The rows of a group lie close to one hidden flat surface of 13 dimensions, which passes through zero. Surfaces can cross.
In the rows, 128 means zero.
Known rows, each followed by its group:
[135 117 122 142 165 113 126 149 149 152 124 139  83 152 151 154 103 135
 145 156]
q_853
[127 102  87 103 108 118 123  86 120 114 148 126 169 150 135 127 153  72
 145 136]
q_546
[170 108 113 172 144 133 149  81 156 128 127  91 133 146 121 174 172  83
 107 180]
q_261
[ 65 153 133 202  94  84 116 112 153 160 102 130 131 126 136 177 136 109
 157  99]
q_261
[101  81 166 121 173 112 151 145 121 118 139 132 137 164 140 161 145 138
 127  96]
q_129
[ 94 145 115 154 105 113 110 144  82 192 142 126 160  91 142  76 149 123
 149 122]
q_129
[148 117 155 121 168 130 127  70 106 106  95 123 190  99 144  91 131 164
  96 139]
q_129
[176 136 177 117  67 149 117 144 105  86 120  93 159 150 133 132  68 138
 126 147]
q_528
[153 153 135 124 146 139 157  63 119 106 136  96  61 193 133 171  91 116
 157 142]
q_546
[136  95  97 121 111 131 158 186 146 123 172 102 146 163  81 159 162 142
 111 146]
q_129
[ 73 193 109 133 172  99  92 182 148 138  94 145 136 144 129  92  55  88
 110 166]
q_546
[134 114 116 110 159 104 143  78 129 140 151 149 139 147 164 145 153 112
 162 142]
q_528
[207 150 193 165 147 132  97 140 106 138 138 135 136  97 134 133 140 174
 105 156]
q_528
[118 144 140 107 181 143  95 107 184 212 123 123  77 134 136 188 142 148
 104 142]
q_853
[137 148 140 138 105 119 131  93  88 128 132 162  94 129 168 134  98 114
 197  95]
q_129
[121 170  87 152 102  88  64 101 139 100 114 119 174 189 106 157  61  72
 133 198]
q_546
[178 100  40 136 112 154  89 106 138 163 136 128 118 147  79 151 150 109
  83  92]
q_261
[ 68  66 138  96 125 138  55 176 140 121 105  78 133 173 106 118 122  94
  84 124]
q_528
[151 170 124 104 125 150 115 112 140 149 135 125 137 109 105 135 140 149
  94 125]
q_853
[153 133 111 160 146 137 106  99 139 136 114 157  76 101 125 147 140  96
 133 142]
q_528
[ 62  84 144  92 120 136 119 152 172 150 103 102 134  99 147 120 143 127
 128 185]
q_853
[126 179 106 125 105 117 169 126 153 113 150 125  88 167 122 131  99 127
 154  80]
q_853
[113 182 144  94 119 106 147 122 167 137 148 125 182 115 137 115 146 158
 122 142]
q_528
[ 72 153  77 156 120  93 134 155 137 144 155 146 122 136  80 141 145 150
 141 117]
q_129
[110 101  93  98 114 115 105  97 175 126 126 150 174 107 133 127 175 108
 117 122]
q_853
[178 192  86 107 101 127 164  78 162 101 150 159 118 123 125 133 121 121
 146 117]
q_129
[102 136 128 119  63 144 170 160 171 143 118  88 162  94 127 109 142 144
 114 125]
q_853
[155 104  78 151 137 112  93  90 151 150 106 124 155 180 129 147 117 102
  95  88]
q_261
[148 192 119 112 152 135 167 108 156 109 139 139 146 115 136 158 134  14
 136 213]
q_546
[133 103 143 100 169 127  99 131 162 103 111 152 109 102 154  95 145 133
 113 146]
q_528
[146 125  72  87 120 160 130 206 125 130 136 135 163 127  73 120 101 113
  82 157]
q_546
[127 151  34 104 129 163 137 148 136 161 135 123 108 122  63 113 118 135
  92 149]
q_261
[ 97  72 138  73 105 145 133 128 162 103 104 171 115  82 129 163 132 179
 150 135]
q_129
[148  89 129 115 108 147 140  98  95 113 129 111 120 132 125 125 144 139
 135 110]
q_546
[136 111 100 130 138 137 175 192 185 116 122 135 127 117 107 117 136 160
  88 114]
q_853
[ 65 120 141 154 167 105 136 121 113 107 100 147 120 107 118 128 131 155
 138 125]
q_129
[ 86 136 205 151  99 143 107 139 124 119 109  95 104 122 145 149 150  56
 135 100]
q_261
[119 129 140 171 114 108 136 123  94 100 128 101 132 130 128 119 126 103
 169 194]
q_261
[113 148  91 111 178 125 138 116 115 192 159 137 110 164 104 156 130 172
 117  97]
q_546
[126  97 119 123 124 114 126 133 150 163 156 144 174 115 114 159 195 163
 111  97]
q_853
[133 101 140  98 184 158 141 146 133 122 120  93 112 187  97 193  91 128
  88 165]
q_546
[137  89 131 149 139 122 149 147  99 152 105 106 178 152 166  92 101 123
 118  99]
q_853
[132 170 201 160 137  80  77 130 205 145 103 142 192 130 148 188 123 174
  89 116]
q_546
[167 151 129 123 115 165 105 148  92 108 132  85 129 153  80 120  97 108
  88 154]
q_853
[147 123 108 129  94 162 131 154 129 160 142 120 114 114  80 165 141 172
 101 104]
q_853
[175  48  89 153  89 121 120 149 111 163 181 135 123 137 120 137 196 167
 145  88]
q_528
[ 73 143 111 168 145 115  86 111 133 167  80 155  81 131 118 143  98 141
 119  45]
q_546
[103  98 131 103 140  93 103 120  67 127 180 131 143 187 135 131 136 136
 165 109]
q_853
[132 120  92  84 160 162 120 116 114 124 139 109 108 135 107 110 134  72
 113 186]
q_528
[ 86 181  85 132 136 126 147 137 101 152 143 103 118 158  92 104 105 107
 121 114]
q_528
[128 155 131 115 130 123  92 109 146 149 117 153 112  85 150 106 116 151
 141 160]
q_129
[151  63 109  77 114 154 140 150 140  81 127 171 152  43 120 102 166 154
 136 198]
q_546
[135 113 143  82 177 107 172 144 124 106 152 135 151 172 147 124 107 150
 136 138]
q_528
[106  92 165  94 101 153 137 125 121 111 117 106 145 100 131 143 138 143
 137 158]
q_528
[182  90 161 120 152 136 118 107 101 164 158 131 139 146 143 185 151 157
 128 144]
q_853
[ 98 153 127 169 107 122 119 134  81 156 106 127 140  95 122  82 108 159
 129  77]
q_528
[151  74 127 143 104 138 129 121  87 149 134 140 152 152 118 177 142 151
 122  42]
q_129
[105 105 125 155 132 119 100  97 131 108  93 134 120  88 124 121 132 153
 143 181]
q_129
[110 150 161 119 133 108 137  87 132 181 150  96 160 128 171 102 170 177
 128 101]
q_546
[143 189 135 147 174 131 134 138 130 147 121 162 112 129 109 166 105 108
 102 105]
q_546
[ 85 132 106  69 183 129 194 125  84 172 143 124 207 113 127  79 139 169
 108 145]
q_528
[171 116 108  86 131 140  89 108 164 111 120 101 107 159 157  99 102  80
 117 171]
q_129
[ 22 135 164  79 156 146 136 189 139 145 105 129 102  89 127 105 130 125
 114 111]
q_261
[119 110 107 123 130 151 168 112 136 106 132 132  56 133 132 143 150  57
 168 127]
q_546
[179 168 202 164  98 121 138 104 163 106 122 103 164 132 153 188 140  89
 124 164]
q_261
[179 115 116 188 130 141 154 127 140 124  77 113 163 117 104 155  89 160
  89 166]
q_261
[117  85  81 171 163  94 148  98 101 126 155 145 118 126 143  96 188 104
 169 141]
q_129
[128 135 158  79 100 125 127 150 171  90 136 158 113 132 146 159 117 130
 149 117]
q_261
[136 143  81 141 139 126 128  73 160 144  83 145 151 108 132 114 109 137
 105 118]
q_261
[132 146 115 157 122 121 115 121 133 118 128 144  86 132 104 158 110 148
 142 140]
q_129
[ 84 120  89 143 152 103 141 107 112 145 173  99 111 160 124 119 185  80
 161 158]
q_261
[ 89 152 135 120 170 120 115 104 169 131 104 170  94 126 122 206 116 113
 134 143]
q_528
[169 143  81 145  10 143 128 129 148 100 120 162  93 106  95 162  88 154
 170  94]
q_261
[140 209 168  98 111 144 138  97 159 144 143 129 126  86 148 125 157 113
 124 112]
q_261
[173 153 158 143 184 167 123 167 120 135 125 116  99 114  81 141 129 157
  60 141]
q_853

New rows. What belongs after each?
[128 141 106 142  95  89 101  87  95 130 152 127 162 149 148  89 130 125
 157  93]
q_546
[121 167 108 147 185 109 155 138 126 116 116 133  92 163 117 128  61 130
 133 165]
q_261
[164 176 105 122 110 119 121  70 142 101 149 155 103 142 124 158 129  97
 153 121]
q_853
[ 91 101  84 114 117 118 114 146 168  71 152 176 108 102  62 154 199 133
 125 106]
q_853
[126 124  71  98  95 131 127 118 179 142 139 157 136 128 108 172 152 105
 123 100]
q_546
[206 192  96 141 115 154 161 135 148 107 119 135 120 130  99 142  77 108
 107 148]
q_528
[150  33 141 144 136 169 105 178  38 140 114 115  85 131 135 104 102 128
 135 121]
q_129
[166  94 146 125 125 160 119 153  81 137 123 124 110 146 129 135  94 141
 127  95]
q_129
[127 169  80  59 190 154 135 131 108 157 154 159 106 102  77 124 123 164
 108 188]
q_528
[155 168 143 138 158 142 128 108 132 125 114 119 134 138  98 190  97 127
 102 191]
q_546
[163 176 142 177 176 147 161 117  77 152 155 119 107  93  91 175 155 121
 134 246]
q_546
[151 150  81  95 138 143  93 112 136 146 117 130 130 150 111 115 102  96
  83 107]
q_261
[ 67 120 150  66  66 135 181 141 146  81 120 143 170 100 121 152 120 159
 155 128]
q_129
[128 168 180 195 221 107 102 141 100 146 138 163  85 106 101 155 162 166
 111 135]
q_853
[148 156 104 109 111 162 157 124 194 121  95 106 117 148 111 162  89  88
  89 124]
q_261
[ 87 119 110  86 159 146 146 131 136 133 100 150  98 143 159  85 106  72
 111  11]
q_546
[105 192 126 207 164  93 129  84 116 133 118 125 121 138 125 123 141  91
 125 111]
q_129
[105 171 107 107 189  97 122 148 181 180 159 141 151 151 107 167 154 125
  93 154]
q_261
[143 115  93 129 123 114 101 128 105 128 141 111 150 164 106 106 107 161
 119 144]
q_129
[161 111 161  95  91 148 151 172 110 103 152 136 106 139 125 163  97 168
 163 144]
q_129
[156 169 156 116 102 152  88 149  85 175 120 130 129 106 149 101  75 142
 121 113]
q_129
[131  93 128  88 177 137 121 123 132 146 112 180 140 106 121 185 125 168
 118 147]
q_528
[ 82 100 123 173 141  85  54 125  65 180 123 131 149 131 130 104 121 194
 147 137]
q_129
[139 115 170 190 132 126 141 147 126 223  90 125 144  73 182 141 112 170
 146 167]
q_853
[169 144 138 155 125 135 120 116  74 144 146 116 138 146  99 141 117 173
 115 108]
q_546
[ 88  82 131 144 123 111  98 165 140  86  92 121  65 191 145 112  64 120
 149  68]
q_546
[ 67 152 164 100 111 134 110 110  67 162 102 107 198 117 121 134  88 156
 128 133]
q_528
[155 112 130  70 160 132 165 117 181  64  98 140 149 146 166 116  79  89
 113 157]
q_528
[148 136  52 111 154 117 130 135 162 109 152 133 119 150  88  98 129 153
 107 167]
q_129
[ 60 183 170 177 168  56 169 110 166 105 148 143 130 158 122 198 167 141
 157 123]
q_129
[113 140 176 125 107 142 143  81 177 130 100  84 121 109 164 137 145 111
 128 140]
q_546
[104 125 122 114 142 122 101 148 148 148 111 128 156 136 120 133 114 143
 100 125]
q_546
[182 159 149 117 120 146 103 171 170 162 151 158  64 110 125 179 123 161
 134 162]
q_129
[ 88 174 120 145 181 128 122 172 159 134 113 141  66  97 113  96 121 119
 112 163]
q_129
[156  91 144 128 228 151 216 134 148 119 133 157 103  84 150 118 220  80
  96 110]
q_129
[139  82 159 118 185 123 109 142 108 133 132 132 115 126 154 108 129 163
 131 166]
q_129
[114 126 134 120 183 132 103 110 157 181  89  88 133 167 163 120 104  85
  78 115]
q_853
[118 156 108 124 153 124 112  96 110 153 121 127 111 138 111 124  91 187
 126 141]
q_546
[ 81 181 135 116  96 112 165 121 140  55 114 121 157 126  80 136  88 175
 136 150]
q_129
[146 114  96 136 132 146 121 141 144 121 127  76 130 138 122  80 145  64
  95 188]
q_129
[133 169 145 144 156  97 107  97 122 137 122 162 163 142 141 140 116 118
 117  78]
q_546
[126  49 158 111 244 130 105 149 113  63  65 136 112 167 154 110  65  96
  96 173]
q_261
[130 101  22  98 157 118  79 138 140 120 160 162  91 162  77 142 136  97
 130 174]
q_261
[ 80 115  83  71 103 112 142 160 146  96 155 121 154 165 107  84 128 135
 129  92]
q_853
[108 143 197 116  95 138 133 133  69 115 166  59 132 154 124 130 130 140
 156 171]
q_528
[ 80  70 126 164 111 136  93 147 140 129  83 104  89 141 110 146 118 120
 120 105]
q_546
[154 116 108 143 146 117 128  98 111 136 134 163 113 163 116 172 123 158
 125  54]
q_129
[103  92  94  76 138 124 122  72 149  96 116 135 124 156 141 139 119  93
 146 141]
q_546
[158  64  82 113 114 158  92 119 148 101  98 102 104 151 109 123 108 109
  99 149]
q_129
[ 28 127 132 147  69 126 127 142 129 155 111  93 153 112 112 129 148 134
 133  82]
q_528
[129 112 106 161 107 114 100 131 136 112  91 128 185 108 111 135 107 119
 117 201]
q_261
[151 140  99 115  95 152 186 166 128  82 148 100 118 139  99 109 112  97
 133 160]
q_129
[110 112 147 114 163 140 134 142 134 111  94 148 120  91 147 103 125 111
 117 123]
q_546
[146 158 159 121 113 127 139 191 176 114 123 120 170 125 136 125 112  94
  96 155]
q_546
[117 166  92 124  89  75 103 104 154 147 159 166 132 160 142 130 119 162
 165  71]
q_528
[156 137 129 151  95 129 178 114 134 132 147 137 140  81 121 145 167 187
 155 158]
q_261
[155 104 128 133 144 132 147 137 130 137 157 160  87 137 113 179 159 170
 137  91]
q_546
[168 136 162 144  94 143 140  93 143 149 105 127 162  88 149 141 142 163
 106  81]
q_261
[192 100 143 120 133 148 158 119 130 117 127 103 149 152 142 130 120 149
  97 105]
q_261
[181 110 150 200 148 152 121 183  64 141 137  98  80 100 109 100 138 133
 124 206]
q_129
[124 133 141 120 112 132 158 121 191  90 126 137 108  94 126 155 170 117
 137 149]
q_853
[ 77 208 159  91 162 121 118  83  73 138 115 154 118 116 126 136  62 158
 159 158]
q_528
[117  65 151 117 102 146 128  73  88 131  84 154 147  57 176 116 144 117
 161  96]
q_129
[138 123 158 220  99 105 130 124  79  90 143 106  72 182 108 193 105 123
 190 153]
q_129
[148 107 196 173 148 134 162 149 124 157 126 102 175 104 143 145 176 158
  92 119]
q_853
[156  97 114 131 101 165 156 196 154  90 102 130 104 127  85 155  89 153
  98 119]
q_528
[ 61  88 181 124 149 120 133 174 121 174 128 112 135  94 150 124 151 183
 146 168]
q_853
[ 91 123 155 101  99 108  83  89 140 143 110 140 136 109 190 116 114 113
 176 134]
q_129
[163 163 146 172 108 130 155 117  99  77 125 124 164 112 112 108 142 105
 111  99]
q_853
[106 106 156 148 158 105 125 170 100 129 151 108 105 178 139 137 122 126
 147 143]
q_129
[177 156 160 115  96 111 133 117 182 135 136 145 193 129 149 171 126 176
 112 103]
q_261
